There are 5 ways to turn a row about zero (a turn may also mirror it). The second row of each pair is the first, turned, with some noise. The first 45 pairs use one turn. New pairs use 2 turns, one after the other, and a turn may come again.
Some pairs, each with its turns in order after it:
[ -4.5   0.6  45.7 -21.7  -1.7  -4.8 -53.1 -10.7]
[ -9.2  33.1 -31.6  36.3  -0.3 -16.6 -11.5  41.5] | Z

[ -7.7 -25.1  22.4  -7.3  -4.6  13.6  11.1  -9.3]
[-27.7 -13.7   8.7 -15.9   0.1 -20.7  -4.9   2.5] | N

[-15.5   4.2  -2.6  30.2  10.0   6.9 -10.8  -5.9]
[  5.6   0.2  13.3   8.7   5.4  28.6  -1.9 -14.5] | Q

[ -2.1  -4.4 -13.1   0.3 -18.2 -11.7   2.3  -8.5]
[ -0.7  -8.2 -10.8  -3.7  -4.3 -16.4   4.9 -15.6] | Z

[-15.4 -24.0  19.2   5.6  11.4 -12.5  -4.2  14.6]
[ 15.0  17.5  -4.5  -9.4  -3.2   6.3  28.3 -16.4] | Q

[-18.8   4.0  28.4 -25.8 -14.0  -3.2  27.9   4.5]
[ -4.6 -15.2  23.4  18.4  23.7 -24.1  13.6  20.7] | Z

[ 11.2 -23.6   3.1   8.8 -35.0  45.6  -5.8  -5.7]
[ 10.7 -18.6  19.1 -22.8 -11.9 -20.3  47.1  11.7] | H

[13.8 14.2 32.2  3.5 36.4 11.6 22.0 32.0]
[  8.1  -8.7  37.5   2.3   5.2  32.6 -17.5  36.6] | Z

[ -5.5 -18.9  21.8  -3.8 -35.7 -11.2   1.8 -15.8]
[-19.8  14.2  16.4  -3.1  16.1 -30.7  19.0 -11.4] | Q

[  9.2   9.8  19.9  15.1  26.7  30.2  -4.9 -15.3]
[ -7.1  38.0  15.5 -15.7   0.8  22.5  -5.5  18.2] | Z

[ -6.4 -31.1 -30.2   9.2  -9.6  35.4  18.2   2.3]
[ -2.5 -43.9  32.2 -21.4   5.0  -9.8  16.2 -11.9] | H

[  1.4   7.4  21.2   9.1  -9.1 -10.8 -15.5  -9.4]
[ -5.9  14.4  -3.4   7.4  -7.1 -18.3 -19.7   9.9] | Z

[ -3.4   6.2   4.1   3.2  14.0  23.3   8.5 -20.5]
[  0.8  16.2  10.3  -9.0   1.5  24.3   6.0 -16.9] | E

[ 12.0 -18.6   7.1  -0.5 -13.9  33.9   1.7  25.8]
[44.4 10.5 10.6  8.0  6.7  8.6 11.5  3.0] | Z

[  8.9 -23.4  22.8  22.5  -1.9   8.6 -17.7 -11.5]
[ -0.8  24.5  -9.4 -12.6 -29.4 -13.1  12.3  -2.3] | E

[ 10.3 -32.8  -6.2 -23.0   6.0 -24.2  -8.6 -25.4]
[ -7.4 -12.1   4.8  -3.0   9.9   6.8 -50.7   5.4] | N

[-18.4 -10.5  23.3 -11.4  -6.2 -15.0  -3.5  10.1]
[  8.7  14.5 -13.5   2.0   9.3 -13.1  -2.1  25.0] | E

[-23.0 -14.4 -18.0  10.7  -9.4  -3.9   0.0  -4.7]
[ -4.7   0.3   6.8  10.2 -16.9  15.3  -9.6  21.5] | E

[-13.7  22.4  17.7   4.9   2.8 -19.5 -14.2  14.7]
[ 4.3 -9.1 15.1  3.4 -4.8 14.2 33.3 15.8] | Q

[ 16.7  20.7  11.3 -10.9  -6.7  -3.4 -12.1   0.4]
[ -9.2  13.5 -15.9  25.0  -6.9  -0.2  -2.4  -2.0] | N

[ -5.3   2.1   2.6 -11.1  28.4   3.0 -10.6 -12.7]
[ 12.9  -4.9  -8.0  19.8  -3.8 -15.8 -21.8   1.3] | H

[ 21.4  30.5  12.8   0.5  -0.4  -0.9 -14.7 -13.0]
[ -9.6  18.7 -31.2  20.3   0.3   7.0   3.8   7.6] | N

[-20.2  -0.1 -34.1 -12.3  24.7  -4.1 -18.3  -1.1]
[ 27.1 -14.8  -3.3  -1.6  16.0  -2.5 -30.3 -23.8] | H

[-32.5 -14.2  12.5  12.7  26.4  -8.8  -5.7  -0.4]
[-10.1 -24.9 -31.2   7.0  -8.7  -4.2 -18.6  -9.5] | H

[  5.6  -2.9  27.4  -2.8 -25.2  22.0  -6.1  25.0]
[ 25.2  10.2  -1.6  18.8   0.0 -24.7  29.1   4.2] | E

[15.5 -4.6 25.7 -4.6 10.7 -2.3  4.1  9.6]
[-12.6   5.7  -9.8  21.4   8.7  -8.2   6.8  12.5] | H

[  9.8  10.1  -1.8 -50.7  -4.0  14.5 -26.7  17.7]
[ 34.7  26.9   0.5  12.5  25.4 -28.2  14.9 -16.3] | H

[-46.8  -8.1  22.8  27.5   5.7  13.6   5.4  10.4]
[  6.8 -22.7  16.2 -13.3  -0.8 -25.3  36.8  27.8] | N

[-14.3   3.0   2.5 -10.2   3.7 -16.5  21.3  18.8]
[ 26.3  11.4  -0.9  -2.0  -3.3 -10.4  14.7  16.0] | Q

[-23.6  11.7 -10.2 -11.0  36.4 -12.7  26.6  -4.4]
[-26.2  -0.4   7.4 -12.4  36.2  31.0 -12.1  11.8] | E

[ 28.7 -11.6 -11.1   5.2  -3.3  -6.9   1.7  -7.9]
[-1.8 -2.1 12.6 -9.6 14.5  2.9 -2.2 24.0] | H

[-21.1  -1.3   2.1  13.0 -10.0  -7.6  13.2 -19.8]
[  1.7  20.6  19.1  -0.4  -4.7   9.7 -20.6  11.6] | E

[-28.7 -11.7  10.1  16.1   2.5  -8.6  16.0  -4.2]
[ 22.9  21.2  19.0   5.2   8.2  -0.8  13.3 -12.7] | Q

[ 28.5  -1.6 -10.8  -7.9  -9.5   5.3 -22.7  -2.3]
[ -5.2  31.5  -4.2   8.1  13.7   3.7 -18.7  -7.8] | N

[  1.7 -19.0 -35.6 -10.7 -18.8  -5.2 -22.9   5.1]
[  6.0 -32.5 -14.9  13.0 -29.1   6.6  -9.3  13.7] | E

[ 17.6 -27.1  -5.4 -17.1  34.6  10.3  29.1  -6.4]
[ 21.0  10.1 -34.1   4.6 -21.1 -19.4 -24.5 -19.7] | Q

[ 16.1 -11.2 -27.8  11.8  -4.1  20.2   8.4  21.3]
[ 33.8  -5.1   2.5 -14.0  -2.2  19.3   6.9 -21.8] | Z

[ 19.5 -16.5   1.0  21.9   8.8  -5.6  -0.3   9.0]
[ -3.3  12.3 -26.4  10.5   7.4  13.7   4.5  -9.9] | Q

[-29.8  -8.2  -0.7 -19.0  21.8 -14.0  -0.8  -6.3]
[ 13.5 -37.2   0.1   6.7   7.4 -11.8 -13.4   3.7] | N

[ -9.7  14.0  13.1 -14.2 -32.7  28.5 -34.6 -19.7]
[-30.5 -34.5  30.4 -20.6   9.6 -10.7  -0.4 -10.7] | Q

[-24.4  -2.1 -13.2 -14.9   6.9  20.5   2.6  35.6]
[ 25.0  -8.9  19.2   0.6   2.0 -25.4  17.9 -27.6] | N

[-22.4  -3.7 -11.1   8.6  -8.5  25.4  -9.2  13.4]
[ 10.8  16.0   2.4  15.3  15.9  10.4   3.5 -26.5] | Z

[26.9  3.4 41.1 44.2  8.2  8.6 12.0 26.0]
[ -3.5  31.0 -17.8 -25.5 -41.6 -16.2  25.4  24.5] | N

[  8.5 -10.2   1.3  20.8 -14.9  -8.6 -27.7  51.2]
[-18.2 -13.1 -12.8  26.7 -16.0 -42.7  22.9  16.6] | E

[-11.8  -3.0  -7.7 -14.2  27.2  19.1 -15.9 -38.4]
[ 27.8 -13.8   4.9   5.7 -15.9 -29.5 -32.5   4.8] | H

New pairs. What belongs after each?
[ 38.8 -12.0  13.3  12.3   2.9  -4.0   1.3 -27.4]
[  3.2  40.1   8.1 -14.9   2.7 -25.4 -12.2   0.1] | E H

[-14.2 -20.2 -33.1  -6.4  -4.5  34.8   4.2  -1.9]
[  8.0  -9.9 -16.4  -6.8  45.4 -12.3  -8.4 -16.0] | E Q

[ -0.9 -17.6 -17.7  34.6 -21.7  -9.6  -3.8 -21.1]
[  1.2   3.6 -11.2   2.4  -4.3 -46.9  17.4 -19.4] | N N

[ -0.2  -2.0   9.0  27.7 -15.0 -26.9  -4.5 -18.8]
[ 10.1  10.7  -5.8  15.4  -6.1 -17.0 -35.4   9.5] | Z E

[  4.1 -31.3  19.8   1.2 -10.3 -18.5  -1.8 -10.2]
[-11.4 -28.6 -12.3  21.0  15.5   5.8  -2.4 -13.1] | H Z

[ 12.2  -2.2 -12.5   8.8  -8.4   4.9   3.2   0.1]
[-17.0  -0.4  10.6  -1.8  -5.4  -3.5  -5.5   7.7] | E N

[  9.2 -11.7  16.1 -32.5   3.6   6.1   4.6 -37.1]
[ 25.0 -20.1  17.9   6.4  29.2  -5.6 -10.5  17.6] | N N

[ 23.2  18.9 -19.6   6.1 -24.6  -2.9  -5.0  23.6]
[ -0.3  19.5 -10.3   2.2  19.5   1.8 -38.9  -3.3] | Z N

[ 29.4  -4.6 -23.6   5.6  -6.2  24.7   1.6 -36.3]
[-19.4  24.3 -31.4  20.0 -27.5  10.9 -18.2   0.7] | Q E

[ 13.7  30.8  18.6   7.5  -0.1   2.4 -32.7   9.3]
[ 1.4 -1.3 10.6  3.9  2.4 50.5  1.5 -3.9] | N H

[ -2.1 -14.3  17.6  -3.9   1.5 -12.9 -29.8 -11.3]
[  5.9  -9.3  -0.1  -3.6   4.6  -2.5 -21.8 -31.3] | Z Z

[ -6.9 -28.0   3.4  13.8  31.9 -40.9   5.5  12.6]
[  9.6 -12.6  44.0  16.8  12.3   0.1  -3.1 -34.3] | Q E

[-21.5  -2.2 -18.2   6.9  11.3  -9.0 -16.2  -9.4]
[  4.3  -4.6 -31.0   1.0  -6.9   8.9   1.6 -13.5] | N Q

[-22.7  25.3  13.2   7.0  -3.4 -33.0  14.0  19.6]
[ 41.0   0.7  20.8  -1.7 -19.5 -21.7   5.1 -14.6] | N Z

[  7.6   2.1  13.8 -20.1 -29.8  19.4 -29.9   8.4]
[-25.4  18.6 -18.4  30.0  13.5   6.4 -17.6  12.3] | E Q

[-32.2  21.1   2.0  -0.5  -5.2 -12.2 -20.8 -17.5]
[ 22.4  30.3   0.6  -3.2  11.4 -18.1  19.7   8.8] | Q E

[  4.0  -0.3 -19.6  -4.4  -6.7  -0.7  11.8 -19.5]
[-10.2   2.4  -3.4  17.8  -6.0 -20.7  -6.8   8.3] | H N

[ -0.9  -4.8  -9.2 -15.1 -22.6 -10.4 -33.0 -22.1]
[ 23.8  13.7 -34.0 -12.1  -9.6  -8.9  -7.6 -17.8] | E Z

[ 15.9  -4.1 -20.9  20.3  17.1  19.9  -2.1 -14.0]
[-35.6 -15.9  14.6   2.3  15.6  -4.5   8.9  -6.1] | E N

[ -3.9 -21.6   6.7  21.1  -6.3 -25.0   6.9  -9.5]
[-22.5  -2.7  23.0  12.5  -9.4  14.2   0.2  17.3] | Z N

[  7.3 -13.3 -18.7 -23.0   0.3   5.9   2.5 -10.2]
[ 17.8  13.4 -12.0   1.7  -0.1 -15.9 -20.0   7.1] | Z Q

[-16.6  47.7  23.1  16.2 -18.5   6.6  17.3 -22.1]
[  6.7  23.4  19.5 -25.2 -36.5  11.0  38.6  -8.2] | H H

[-14.0  -5.0 -12.7  13.8  27.3  -4.9 -19.7  36.5]
[  4.0 -29.5 -17.1 -14.6  13.7 -16.3 -35.2   2.7] | Q Q

[ 25.5  11.4  13.7  19.0  -5.8  17.6 -38.1 -15.4]
[-11.2   7.7  22.6   4.4  34.4  22.4  31.6   3.5] | H H

[  5.7  -2.0  -5.1  18.4   6.0 -15.8  11.4 -24.1]
[ -4.3  19.5  -3.4 -19.4  -7.0 -14.4   0.5 -20.3] | Z H

[-21.2   7.6   5.8 -19.2   3.2  27.6 -21.5 -30.8]
[ 35.4  -6.2  34.9   3.2 -15.0  10.7   9.3  13.2] | E H

[  7.7  -0.3  30.2 -20.9  15.5 -29.3  -7.0 -10.7]
[-19.4  20.9   4.6 -23.3  12.7  29.3   6.6   7.9] | N Q

[ 13.9   1.8 -13.3  -5.7 -32.4  -1.8 -24.8  -4.9]
[-14.9  27.0  15.1  -1.3   9.9   9.1 -25.4   0.7] | N Z

[  6.5  -6.7  -5.9  23.3 -64.6  11.9  12.8   5.9]
[21.0 48.6 20.9 16.0 38.7  8.2 11.4 -1.3] | N E

[  3.0  16.4   7.1  17.5   0.9   1.7 -19.8 -10.5]
[ 7.8  3.4 -5.3 29.2 11.9  2.0  5.3  1.5] | Z N

[ 34.5 -30.1   8.6   3.0 -14.3 -36.0  19.7 -37.2]
[ 27.9 -17.5  10.1 -41.6 -14.1  10.1  38.7  31.5] | H Q

[-10.5 -10.3  10.0   0.2 -19.1  27.6 -28.2 -31.1]
[ 22.0 -37.2 -14.0  -5.9  -5.9 -31.3   4.0   9.7] | H Z

[ 32.7 -12.4 -13.9  11.1 -20.6 -11.0  13.1 -21.3]
[ -7.5  -1.4  -1.7  19.0  28.1 -25.9  24.5 -13.6] | N N

[-20.7  25.1 -15.3  13.2  24.3  -1.4  -8.3   0.4]
[ 28.2 -17.7  -8.1   0.4 -22.6 -16.0  -9.5 -12.9] | Z H

[  8.7 -17.0   6.4  -1.6   8.8 -15.8  10.8  -2.3]
[ 1.2 10.7 13.5 -5.9 -6.2 21.8 -8.8 -2.4] | Q H

[ 2.0  7.6 -4.9 23.1 -1.8  3.5  0.6  7.2]
[  9.4  -8.9  -5.8   2.8   3.3  15.8  -9.3 -12.7] | Q Q

[ 13.2  10.2  -0.6 -26.2   0.3  -3.6  24.7  -0.2]
[ 17.5  15.4 -23.3 -16.0 -10.3  -9.9   9.4  -6.3] | Z Q

[  1.0  12.0  33.4   4.1 -11.1 -18.6   7.8  23.8]
[-7.5 12.5 10.7  3.5 35.1 -8.2 15.1 20.5] | N Q

[  3.4 -35.2  17.3   9.4  20.5  -9.1  -8.5  15.5]
[ -6.8 -20.6  -4.3  13.4 -12.5  28.8  11.3 -27.6] | H Z

[-11.2  32.0  23.2 -18.6  56.4  17.5 -25.1 -54.5]
[ -9.3 -35.4 -26.4  -7.9 -31.0  59.5  12.2 -47.9] | N Z

[-13.9   0.4   9.3  -1.7  -7.8  -3.6  -9.9 -39.3]
[ -4.9  25.4 -13.1  27.1  19.7   6.0   7.4  -5.9] | E N

[  6.1 -14.8  19.6 -15.5  19.4  -0.9   6.4 -24.4]
[-22.7  -3.8   9.6   6.8   0.9  33.4  -8.1  16.9] | Q N

[-19.5  -7.9 -16.0  -5.1 -10.7  28.0  -2.2 -24.5]
[-11.4 -26.5  -7.9  -0.4  31.7  -2.8 -12.2  -9.7] | E Q

[10.7 -4.5  3.5 -2.6 13.5  7.8 -2.7 -0.9]
[ -4.3 -13.5  -7.7   5.4   3.8   4.2 -13.3  -2.1] | N E

[-49.5  15.7  -7.8  37.9  -7.4   9.4 -13.0   8.1]
[-24.2  39.7  26.0  39.2   0.3 -11.1   5.4  -7.7] | E E

[ 36.6 -14.5  21.3  26.0   2.5  27.4  -3.2   1.1]
[11.7 38.3 10.2 14.1  5.4  6.7 34.5  6.1] | Z H

[ 3.8 33.4  6.5 -8.9 -5.9  8.5  3.0 -6.5]
[-13.6   1.6  29.5   2.2 -10.8  15.7  -8.5   0.6] | N E

[ -8.6 -15.8 -13.0   0.1   1.4  29.5 -13.7 -48.1]
[-16.1  22.5  22.0  19.9 -25.3  -5.0 -40.1   2.9] | H N

[ 12.1  16.0  15.8  -2.9  18.0 -47.9  10.4 -21.7]
[ -9.7  -5.4  14.6 -23.5 -52.5  10.4   7.5   1.8] | E Q

[ -7.5  12.6  -2.7 -12.2 -20.0  17.8  12.7  -5.8]
[ -3.9  -8.2  13.2  17.6   4.3 -24.0  10.0  -0.3] | H Q

[ 22.0  10.0  -7.1  24.5 -18.8   8.5   7.7  10.9]
[  8.9 -34.9  -9.0  15.2   8.2  11.2 -10.9  -6.6] | Q H

